The first 9 rows are patterns. Each new row is the sum of 3 different patterns, raised or lowered, with some noise. Before adding, each is slid sideways (what falls off one end comes back at the other) and multiplied by a number that may be negative. Names go in the order of the patterns.
Known rows, each followed by the names of its patterns:
[ -1.4   4.7  -5.2   2.7 -14.6  12.9  16.7   4.6 -26.7   3.9  -8.0 -10.7
 -31.6  -8.4 -23.9   1.1  -2.8  -5.6  15.9  -8.4  -9.5   2.7  31.6   8.6
  -3.2   3.0  16.2  23.1  -9.6 -26.3  11.7  -7.2   0.5  -4.2   6.9  16.6
  -1.8  -8.3   6.3  -8.6   3.3  10.8  11.2   2.2  -1.0  25.7   2.5] : j_633
[ 18.8  25.2   1.5   4.8 -17.9  20.0   1.6  13.5  -8.1 -20.7  10.7  -4.4
 -21.3  12.6   0.1 -31.5   7.9 -31.6  13.3   2.6  -8.6   1.9  30.0  -7.9
  -3.5  -4.8 -16.4   9.7  -8.5   1.6  -5.6   4.5 -26.3   2.7   5.4  17.1
 -28.8  -6.2 -10.2   4.0   7.7   1.7 -13.4 -15.6   1.2   8.8   3.9] : j_18
[ -4.4  -1.7  -6.6  -1.0  13.5  -2.8   7.4   1.4 -11.7  -0.7  -7.9   7.9
  11.6   1.6  22.9  -3.2   6.6   5.3  -8.5  19.4  -4.0   9.2  -4.9  -3.3
  -6.8  -4.5 -30.2   0.5   4.9   2.2  -0.6   6.9 -17.8   2.5   8.1   0.6
  31.6   2.5  -0.4  -0.8   1.5   1.6   1.7  10.5 -20.6   5.9  -7.6] : j_777
[  5.5  -2.6   5.9  19.4  26.0   8.7  -0.7 -16.8  19.4 -30.2  -2.6   5.8
  -2.3   9.2   2.2  -9.2  -3.8  31.6   1.7   5.7   3.2  -4.8  -6.0  16.1
  -5.4  -0.4   0.4  16.7  -6.7  -3.9   4.6   3.3  -8.9  -1.2  12.9 -21.6
   1.0  -0.5  15.7  16.4  -4.6   1.3   7.7   3.9  -0.2  -6.1  21.0] : j_784
[ -0.7  -5.8  20.4  -1.0  -5.3   9.5 -14.6  -0.7  -6.5  -1.1  -6.6  -5.2
   9.7   1.9  -4.4 -19.3  -7.9  -0.4  27.9  -9.7 -15.1   1.0  11.7   5.1
  -3.7   1.5  -8.8   2.3   5.6  13.9 -10.6  11.8 -12.4   3.2  -7.5 -22.3
  12.3  -2.6  21.5  -3.4 -23.2  20.5  -3.2   4.7  -5.7   4.7  -5.0] : j_918
[ 13.2  -2.3  -1.2   2.0  -4.7   0.4 -31.6   1.3  -9.7  -7.4   7.1   5.0
  -4.1  17.8  14.3  -1.5  11.2  -2.1   8.4  -1.7   0.5  -9.8 -26.8  -3.4
  -0.5  -0.1  -3.1  10.9  -9.0  -1.5  13.2   0.5  18.8   7.5   0.7   0.8
  -1.1  20.0  -6.1  -8.0 -31.6  31.6   6.4  18.0  -4.4   3.8  -1.8] : j_445
[-18.9  -1.0  -5.7  -3.0  -1.0  -9.6   1.2  21.2  -4.5   2.0 -13.5   7.4
   4.2   3.2   7.8   2.1   7.1   5.4  -3.5   4.3 -15.6 -18.3  -0.8  -4.2
  -9.9   0.3   6.8  -6.0  -4.4  10.2  -3.9   1.4  16.2  -3.7  23.1  23.4
 -14.8  -6.7  -7.8   6.4   7.9 -24.0   3.3   8.0  -8.0  -0.7   6.2] : j_137
[  4.7 -29.7  11.8 -12.0  -6.1   4.5  -3.6   1.0   1.4  -4.9   2.3 -21.7
 -17.3   2.5   4.5  14.5  -0.7  -3.1   2.4 -11.9   3.3  13.3   4.4   1.7
  -2.6  -0.8  -4.9   0.9   0.0  31.6  -1.5  -6.4   6.5   0.1  11.5  10.1
  -3.3  -0.9   0.3  13.7  23.1   1.2   1.9 -31.6   0.0  16.6   8.3] : j_31
[-22.5   5.0 -15.2  -3.4  -2.1   9.9 -15.3  -5.7   1.9  10.4  -4.6 -10.8
 -13.1  -7.3   1.8  18.8  -4.7  -3.1  31.6   4.3  -0.9 -21.1 -22.9   5.5
  -4.2   5.3  -6.3   3.8 -26.1 -20.4  15.8   5.8  -0.5 -10.7 -11.9 -19.4
  23.0  -3.2   8.2 -16.0  31.6  -0.1   2.1  -2.7 -17.2  -0.7   2.6] : j_988

New rows, each followed by the names of its patterns:
[ 23.0  -9.4  -9.5  -7.7  -3.5 -43.2 -14.1  23.2  -8.0  -6.8 -47.4 -23.7
 -28.3  21.2 -16.5  -1.7 -24.6  19.2   8.2 -13.7  -1.9 -17.5 -10.8   0.5
 -22.8 -33.6 -18.1 -19.7  -4.6  21.9 -22.2  -5.7  -9.3  -6.0 -14.8 -44.7
  -4.5 -17.7 -14.3  20.6 -18.7   8.4  19.1  -0.9 -14.2 -10.1 -43.5] : j_777 j_784 j_988
[  5.6  -8.9  23.5   0.9 -12.0  14.5  45.7  11.5   8.7 -17.9  15.6  28.8
  -1.6   7.9  20.5  23.0 -16.1  23.6  26.2  38.3 -34.1   1.5   1.2  25.1
  17.6  17.6  21.7  -2.4  14.7  -1.7  25.3  45.8  23.3  23.9  22.9   2.7
  27.6  34.3  27.8   8.0 -21.1  23.8  18.3 -24.2  47.7  23.4  -7.0] : j_633 j_18 j_918
[-10.7 -19.0  -1.6 -25.6 -40.7 -13.9 -28.0  -6.6  -9.4  11.0 -13.0 -18.6
 -18.5 -15.1   2.6  19.7 -16.8 -14.6 -17.5  -3.5 -22.3 -25.9 -45.3  42.3
 -10.3  13.6   2.9  -6.6  -1.9  14.9 -16.1 -17.8  -5.2  -0.9  -3.2 -35.7
 -10.7 -61.2 -18.1 -13.4 -20.3   2.7 -13.7  17.9 -29.8 -16.8  11.3] : j_445 j_137 j_31
[ -1.7   4.7  -3.5  -4.9  21.5 -25.0  -0.3 -44.3 -11.6  -2.5   1.6 -18.8
 -20.0  -9.0 -32.2 -22.7  12.7 -14.2  -2.7  -1.1 -10.1 -19.0  37.0   6.1
  -2.6 -12.7  14.7   2.3   1.1   1.7 -39.5 -17.0 -17.3 -49.4  -1.8  -5.0
  -2.4 -32.0   1.9 -17.0  -6.6  -7.4   5.7  -7.4  -1.6  -4.3 -12.1] : j_18 j_137 j_988
[ 30.0  30.8  35.1  23.7  16.1  -5.3  54.1  12.7 -12.3  32.4   7.0 -17.5
  22.3   6.9   9.9   1.5  19.8  41.5  84.8 -19.7  11.8   5.6  15.8  21.8
  10.1  22.1  21.0  23.4   5.6  43.2  44.7  70.3  -2.2   8.8  38.0 -12.5
  18.8  31.0  -8.2   3.0  23.2   4.2  22.0  51.8  39.8  26.8  33.6] : j_18 j_784 j_445
[ -5.2  12.9   2.8  10.4  13.5  -2.8  27.5   2.7   6.6   1.9  21.1   4.0
   9.1   0.9  22.4   6.4  15.3 -17.9   6.8   3.0  15.1  23.1   3.1   3.2
   3.3 -13.2   8.1   1.5   1.8  30.3  -7.8   5.3  -2.3   5.7  12.7 -19.2
   0.0  10.7  -5.0  13.3  18.6  -9.2  31.0   2.3  22.8   1.3   5.6] : j_18 j_777 j_445
[ -7.8  -1.0  10.0  11.5 -21.6 -13.4 -12.8  -4.3 -12.8 -22.3 -10.7   8.9
 -22.1  -4.1 -13.6  -9.7  24.8  -9.1   0.3  -4.0  12.1 -14.3  22.3   6.2
 -21.6 -25.1 -16.7   5.4 -10.0 -15.2  -2.0  12.5   2.6  -3.0   2.5 -29.0
  -6.4 -14.8   7.3   0.9 -19.2 -22.6  11.8  -3.6  -6.5 -26.2  -1.7] : j_918 j_445 j_137
[ -7.3  -1.2  -0.2  32.2  -7.6 -21.0  -0.3 -38.8  -8.0 -22.3 -11.9  15.2
 -14.4 -24.9 -23.9  -8.3   1.8  28.6 -23.5 -11.0 -22.6 -17.5  -6.8   0.4
 -22.2  -9.2 -15.5 -28.4   7.6   3.1  21.8 -39.4 -21.3  -9.2 -23.5  -2.9
  -9.7 -55.3 -27.7 -12.8   7.7  -5.1  -7.7  -5.9 -12.9  25.1  21.6] : j_633 j_445 j_31
[-27.6 -19.8 -18.0  -5.6 -25.3 -33.9  12.7 -23.7  -4.9 -28.1   6.7  -5.3
 -13.4  -5.5 -18.9 -19.1 -11.3   3.0 -35.7   7.9 -48.4 -27.2   6.3   5.2
 -18.1 -35.0  -5.4 -29.4 -29.2  -1.3  -5.6 -25.9  -4.4 -21.6  -7.6 -42.9
 -28.6  -2.3 -11.1   2.9 -27.8 -32.1   2.9 -31.5  -8.2  -7.0  -4.8] : j_784 j_918 j_31
[ -4.0   5.0 -31.0  24.5   0.3 -10.3 -20.8 -15.8   4.2 -13.9 -22.3 -57.9
 -14.0 -21.7 -17.4 -38.1 -14.2 -26.9   0.3  -0.1 -24.1  -1.6  -4.2   3.5
  11.3 -11.6 -18.5 -38.9 -10.0 -19.2  -9.6 -21.4 -13.9 -13.3 -12.2 -15.3
 -14.7 -35.4 -31.0   3.2 -32.3 -12.4  -2.1 -12.0  13.8 -53.0   8.3] : j_445 j_137 j_988
[ 30.5   5.3  17.8  22.7  24.0  16.0  36.1  14.8  48.1  23.8   4.4   4.7
  -0.1  33.3  36.3  11.9  19.8  30.7  29.3  20.2  13.3 -11.0  25.9  12.4
  18.9  12.0  28.2   5.8  19.5  32.5  16.4  10.8  13.7  14.2   7.6  34.3
  26.4  32.6  12.3  26.6  20.5  12.5  25.4   2.7   6.6  15.8  14.7] : j_918 j_137 j_988
[-27.8 -16.8  -7.6 -53.3 -41.1  23.2  -9.6  -1.5 -20.0 -12.2  15.6  -8.2
 -32.9 -18.8 -15.2  -7.8  -4.4 -12.1  -8.7 -18.2 -28.1  -9.2  -6.8 -54.4
  -9.6 -19.2  12.1 -34.2 -21.8 -14.1 -21.0 -14.7 -30.1 -34.6   7.7 -13.7
  -2.0  -3.7 -15.8   7.0   0.5   5.8 -38.3  -6.6 -43.8 -33.3  15.4] : j_784 j_137 j_31
[ 26.0  -5.1  21.8 -10.3  15.2  21.2  12.6 -17.9   3.6   1.6   2.0   3.8
 -23.8  30.0  22.4 -25.9  11.1 -30.6  10.8  -6.9 -14.4  15.9 -17.6   8.2
  12.4  34.0 -23.1  -2.7  -2.6  39.0 -23.2  -1.0  -4.9   3.0   6.9  18.5
  22.5 -13.7  11.8 -30.4  39.6   8.4  10.2  12.2  41.0   1.7   6.6] : j_633 j_777 j_445
[ 21.1 -16.9  -2.1 -24.4  11.5  -9.2  21.8  -1.8  15.4  -4.6  16.0  -3.6
 -12.4  17.6  -5.7   2.3 -52.6 -12.1 -10.0 -10.7  -4.5  -2.2  -7.5  22.4
  -7.1  -3.7  11.1 -15.1 -15.4 -30.7  -5.7   0.0  -9.7  -8.6  19.3   4.0
  -6.8   4.9  -4.3  -8.0  21.8  -1.8 -11.7  -4.1  -9.8 -23.6   3.9] : j_777 j_784 j_445
[  0.9  -0.1 -14.3  -5.7 -37.1  15.6 -25.3 -14.8 -30.0  -4.2 -10.6 -16.6
  -2.0  15.9   0.2  -5.9  17.8  -8.3  20.5  -9.6  -4.3   1.0   3.7 -23.6
 -11.7 -17.0   8.1   6.7 -24.0 -18.1  -1.7  15.2  18.0  10.6 -16.6 -20.7
 -20.5  55.3   2.9  17.5  -3.8   5.3   0.1   6.5  16.4  -5.2 -11.5] : j_633 j_18 j_31
[ -9.9 -27.9 -11.9 -34.3   5.3   2.5   3.0   5.9 -13.6  -9.5 -30.6  23.7
   0.7 -11.1  -1.6  -9.3  -7.1  -5.0  -7.1 -17.8  -8.8  -9.3  10.6 -24.3
 -26.6 -16.7 -12.0  -2.2 -27.0 -16.0  -8.0 -13.9   8.8 -21.6 -15.3 -37.3
   2.0  -1.4  22.2 -10.1   6.7  -9.3  -7.5  16.9 -16.7 -16.8  11.4] : j_777 j_31 j_988
[-17.5  -1.2  -9.0 -19.9 -60.6 -14.1 -35.0 -10.8 -15.5 -24.4   2.4 -25.3
 -11.0 -14.2   2.1 -22.2  -8.5  -3.7  46.2   5.0 -31.2 -32.3  -5.7   3.0
  -4.5  -5.0  -6.4  -0.3 -26.8 -14.2  -7.2  -8.1 -10.5  12.9  10.3 -15.2
   1.4  -6.9  -5.5  -4.4  -7.4   2.0  -6.7 -35.6  -2.7  -5.0  -4.3] : j_633 j_777 j_31
[ -5.2  -7.3  20.1  15.3   4.3   0.6  36.2   3.0  19.2  14.0 -10.2  -6.2
 -16.9  25.5  21.7  -8.3 -24.9   2.5  -9.3 -23.8 -22.6 -25.4 -25.4   3.0
 -18.1  -4.3   6.6  -6.9  11.1   2.9  34.1  18.6   4.1   2.4  18.6  26.4
 -11.7  -9.4  15.1 -11.8   4.7 -33.3  -4.1  16.7  -4.0 -13.0   6.3] : j_633 j_777 j_137
[-20.4  36.1   9.1  10.0 -14.2 -16.4   7.7  49.4   7.4   4.8 -31.2  15.5
   3.3   2.8  -1.3 -34.1  27.8 -37.2  -3.7   2.3  -2.6  -6.5 -14.4  -1.4
  15.2 -41.7 -33.6  32.2  13.4  29.3  -7.1 -10.8   9.2 -22.5 -30.5  18.2
  10.5   0.0  16.3 -11.4  -5.1  -9.8   0.8  28.4   0.4 -11.4  -0.9] : j_633 j_18 j_31
[ 15.2  -1.6 -12.6  25.1  -7.9  12.3 -14.3  -8.8  19.3 -18.5  -5.5 -32.8
  21.3 -14.3  10.9   6.9  21.9 -28.7  -2.5 -20.4  -1.6   3.7  -6.3 -10.1
 -41.4 -12.5  -8.1 -10.1  17.4  15.1  -0.9  10.1  -6.0 -11.0   4.6   9.1
  -7.3 -21.6  -2.0 -18.1 -38.3   0.9  -4.3 -35.1 -13.6 -22.4  -0.8] : j_18 j_445 j_31
[  8.4  -1.6  -4.1   1.5  -1.7  -1.8   5.1   2.8   6.7   0.9  -6.5  54.7
  -8.8  39.5  -0.4   5.0   8.9   6.8 -17.1  17.2 -40.4 -11.4   9.0  -2.3
   7.4  -7.6  17.7  16.3  15.6  25.1 -10.9  -4.6  11.5  40.1  -2.7  13.2
  13.4   6.8  19.5 -29.7 -31.0   5.9   5.5   7.2  -9.9  15.3 -12.6] : j_918 j_445 j_988
[  3.9  23.2  37.6  39.8  31.8  19.7   1.6  17.8  34.9  -6.9  -8.0  44.8
  23.3  45.2  23.8  37.1  37.3  48.2  12.0  26.6  50.7 -33.3  18.4  19.8
  27.6  34.1  38.1 -25.6  21.6  45.5  45.1 -18.9  17.5   5.4  20.0  53.3
  17.2   8.9  27.9  33.1  31.0  19.5  38.5  31.1  25.0  27.0  21.5] : j_18 j_784 j_988
[-19.2 -21.3  -2.9 -11.6 -33.9 -25.2 -23.5  28.2 -33.5 -29.2 -10.9  17.6
  16.9  -4.2 -19.0  -2.5 -25.7 -32.2   3.5 -17.8   3.8 -52.5  -8.9   5.5
 -17.0 -41.7 -19.8  -6.7   3.3 -11.3  -9.8 -20.5  -9.3 -19.1 -48.3   2.7
 -32.6 -46.9  -6.1   2.5 -15.7 -27.6 -27.0   2.5 -41.5 -21.1  -1.9] : j_633 j_18 j_137
[-19.2 -35.6  -3.9 -47.5 -16.2 -29.7 -14.9  -7.4 -13.7 -15.3  -2.1   8.7
  -0.9 -11.8 -24.4 -11.1 -17.0 -20.1 -48.7 -55.8 -10.6 -29.3 -23.8 -12.6
 -35.5 -23.7 -29.0  -5.3 -16.1  -0.7  -8.1  19.7 -20.4 -20.9 -11.2 -17.7
 -27.6 -33.7  20.1 -13.2   6.1 -37.2 -20.6 -14.7 -17.8 -34.9 -20.7] : j_777 j_445 j_137
[ -3.0  32.3  11.9  21.8  22.2   1.8  -3.4  35.1  38.6   0.3  28.4  11.0
  -6.4  37.0 -11.6 -23.7  27.8  25.3  12.6  15.0   9.6  43.2  -1.9  -6.4
  30.4 -25.9   7.1  25.9  20.2  38.8  -6.8  17.7  19.5  19.2  -3.7  17.4
  31.0  58.8   3.4   8.1  22.6  28.5  11.2  22.5  -8.2  25.1 -15.0] : j_777 j_784 j_137
[ 25.3  18.1  26.5  44.1  22.8  36.9  32.2  25.7  31.8  23.8  39.7  -1.2
  28.2  -5.6 -15.1  16.2  10.7  14.3  28.1  32.0  15.1  17.1  27.2  17.8
  30.0  39.9  30.4  37.8  53.3  25.1  18.9  12.7 -12.9  67.8   9.9  45.2
  14.5  16.3  13.0  31.4 -17.8  18.0  22.8  18.4  17.5  -6.4   2.7] : j_777 j_445 j_137
[ 10.5  13.7  12.1  19.0   5.1  32.7 -18.5 -12.3  32.8  10.5   6.0  -1.6
  31.3  20.9  20.0  15.5   2.0  15.4  16.2  -2.1  32.7   5.5   7.4   0.6
  17.8  -9.1   2.5  15.7   0.6  -5.7  -1.1   4.1  38.5  25.2  37.1   7.9
  10.1  66.3  12.9  17.7   9.2 -10.1  11.8   9.2   4.4   9.2  16.0] : j_445 j_31 j_988
[ 21.4   4.4  13.2  11.6  21.4  29.2  42.2  10.3  10.7  17.4 -13.5   8.4
  10.1  27.0  -7.0  15.6  16.6   8.8  27.7 -19.0  -5.4  38.5  39.2  11.0
  15.3   6.6  58.1  13.0   6.4  28.0   7.8  -2.9  35.9  30.7  14.3  37.4
  -0.3  30.2   6.3 -16.7  28.2  26.2  38.0   4.2 -19.1  48.8  11.0] : j_18 j_918 j_137
[-20.7  -7.0   3.0 -17.1   9.6  16.9  -1.6 -22.1 -20.2  -9.9   2.2  15.4
 -19.0  -3.2  14.0 -20.7  -2.5 -13.7 -11.6   5.9 -13.1 -17.6  -1.3  12.1
 -33.0 -14.0 -30.0 -13.5  -5.4   8.4 -28.3 -16.0  -6.0   2.0  10.1 -11.7
  32.1   6.8 -13.1  20.9   8.9 -10.4   5.8 -36.9 -12.1   0.4 -18.4] : j_18 j_784 j_445
[  6.8  13.6   1.4 -14.7  27.3   1.0   5.3  -3.8   0.0 -36.5  36.3  -3.7
  19.2 -14.8  26.5   3.4   7.7  24.2  -9.1   7.9  25.5 -15.6  14.6  -9.1
  10.6   2.8  20.8 -24.7  18.1   3.3  10.8   4.3 -17.0  -5.5   2.9   6.6
  22.7   2.3   2.0  36.5   1.9  -3.1 -11.0 -11.7  45.3  -6.8   3.9] : j_777 j_918 j_988
[ 24.2  27.6  -9.4   5.0 -25.8  25.7  22.4  29.2   4.0   9.6  23.2  21.8
  16.1  10.1   6.5  -1.2  -0.5  -8.3  25.7   7.1 -22.9  23.2   6.6  -9.2
  -3.0   4.2 -26.8  17.2   1.5   2.1  18.8   5.7 -14.8 -17.9  39.8  11.3
   7.5  20.2  30.5  36.1   8.2 -13.4  13.9  15.7  18.1   9.7   1.7] : j_633 j_445 j_137
[ 12.0 -32.1  -4.7  -3.0 -15.4  14.9  -5.9 -28.4  -4.2 -24.0 -17.1   3.6
 -26.8 -13.9  -5.7 -34.0 -10.8 -47.2  -3.2 -13.9  -8.0  19.4 -26.4  -3.8
 -14.5  -9.1 -14.3  -9.6 -16.2   5.8 -14.8 -37.7 -22.1  -6.1 -21.2   3.0
 -22.6 -19.3  -5.6  -7.4 -41.5  -1.5  -8.4 -21.0 -19.8 -16.4 -27.6] : j_777 j_445 j_137
[ 19.3  29.3  22.8  -0.9  17.1  11.7  36.7  48.1  12.0  14.8  13.9  16.1
  25.8  30.4  10.7  12.5  33.1   6.8  29.6   9.2  22.3  40.0 -11.0  34.1
  22.2  52.5 -24.8  12.8  13.4  25.4  13.0  12.9  11.1  40.4   2.5   7.7
  22.6  16.0  35.1   7.7  36.1  25.5   6.2  26.4  20.3  -1.9  12.3] : j_633 j_445 j_137
[ -8.6  42.6  15.0  26.4  13.9  64.7  27.7  46.8  18.7  16.3  12.5  -3.7
  28.5 -20.5  17.6 -26.7   1.5  32.2   0.9  -9.1  -8.7  30.4  45.8  -4.3
  31.4  50.9  17.2   1.4   6.3  20.7   9.3  44.2  23.2   7.6  -5.2 -34.2
  15.3  18.7 -14.1   9.8  14.8  16.3  -3.0  28.0  27.9   4.7  -9.8] : j_633 j_777 j_784
[25.1 26.2 34.7  4.4 28.5 19.0 10.3 -7.3 31.0 31.2 31.4 11.7 32.4 35.5
 41.8 22.5 21.5  6.9 21.6  2.2 -0.8 15.5 11.2 19.6 11.8 14.8 -2.1 35.8
 34.8 24.5 29.8 10.8 15.4 39.9 11.8  6.4  5.4 24.8  8.2 25.4 20.3 29.5
 10.2 16.6 40.3  6.0 16.7] : j_784 j_445 j_137
[-17.4 -27.9 -13.4  -0.5 -25.6  -3.4  -7.1 -13.2  -1.6 -33.2   9.0 -24.0
 -10.9   5.2 -25.7 -24.7  -6.3 -34.4 -24.4  -3.3 -11.9 -11.5 -21.3  -0.2
 -18.7  13.6  30.7   8.6 -16.9 -22.9   1.9 -18.8 -11.2  -1.3 -24.4 -20.2
 -29.9  -3.3  -7.2 -10.3 -14.2 -58.7  -5.0  -0.5  26.7 -22.4 -43.5] : j_445 j_137 j_31
[-10.1 -21.6  15.2 -10.3 -38.1 -18.9   7.0  -2.4 -11.2 -16.4  -7.9 -37.6
  -2.5 -17.1 -19.3  -2.3 -19.0  12.4 -25.0 -20.5 -16.6  10.2  -9.2  -7.6
  -2.0  28.5  -4.1   8.9  -4.3 -24.3   2.1 -42.6 -25.4   3.7 -23.1 -24.7
 -22.2 -16.2   7.4 -18.6 -38.3   2.1  16.8 -24.0  25.4  -5.2   0.1] : j_633 j_445 j_137
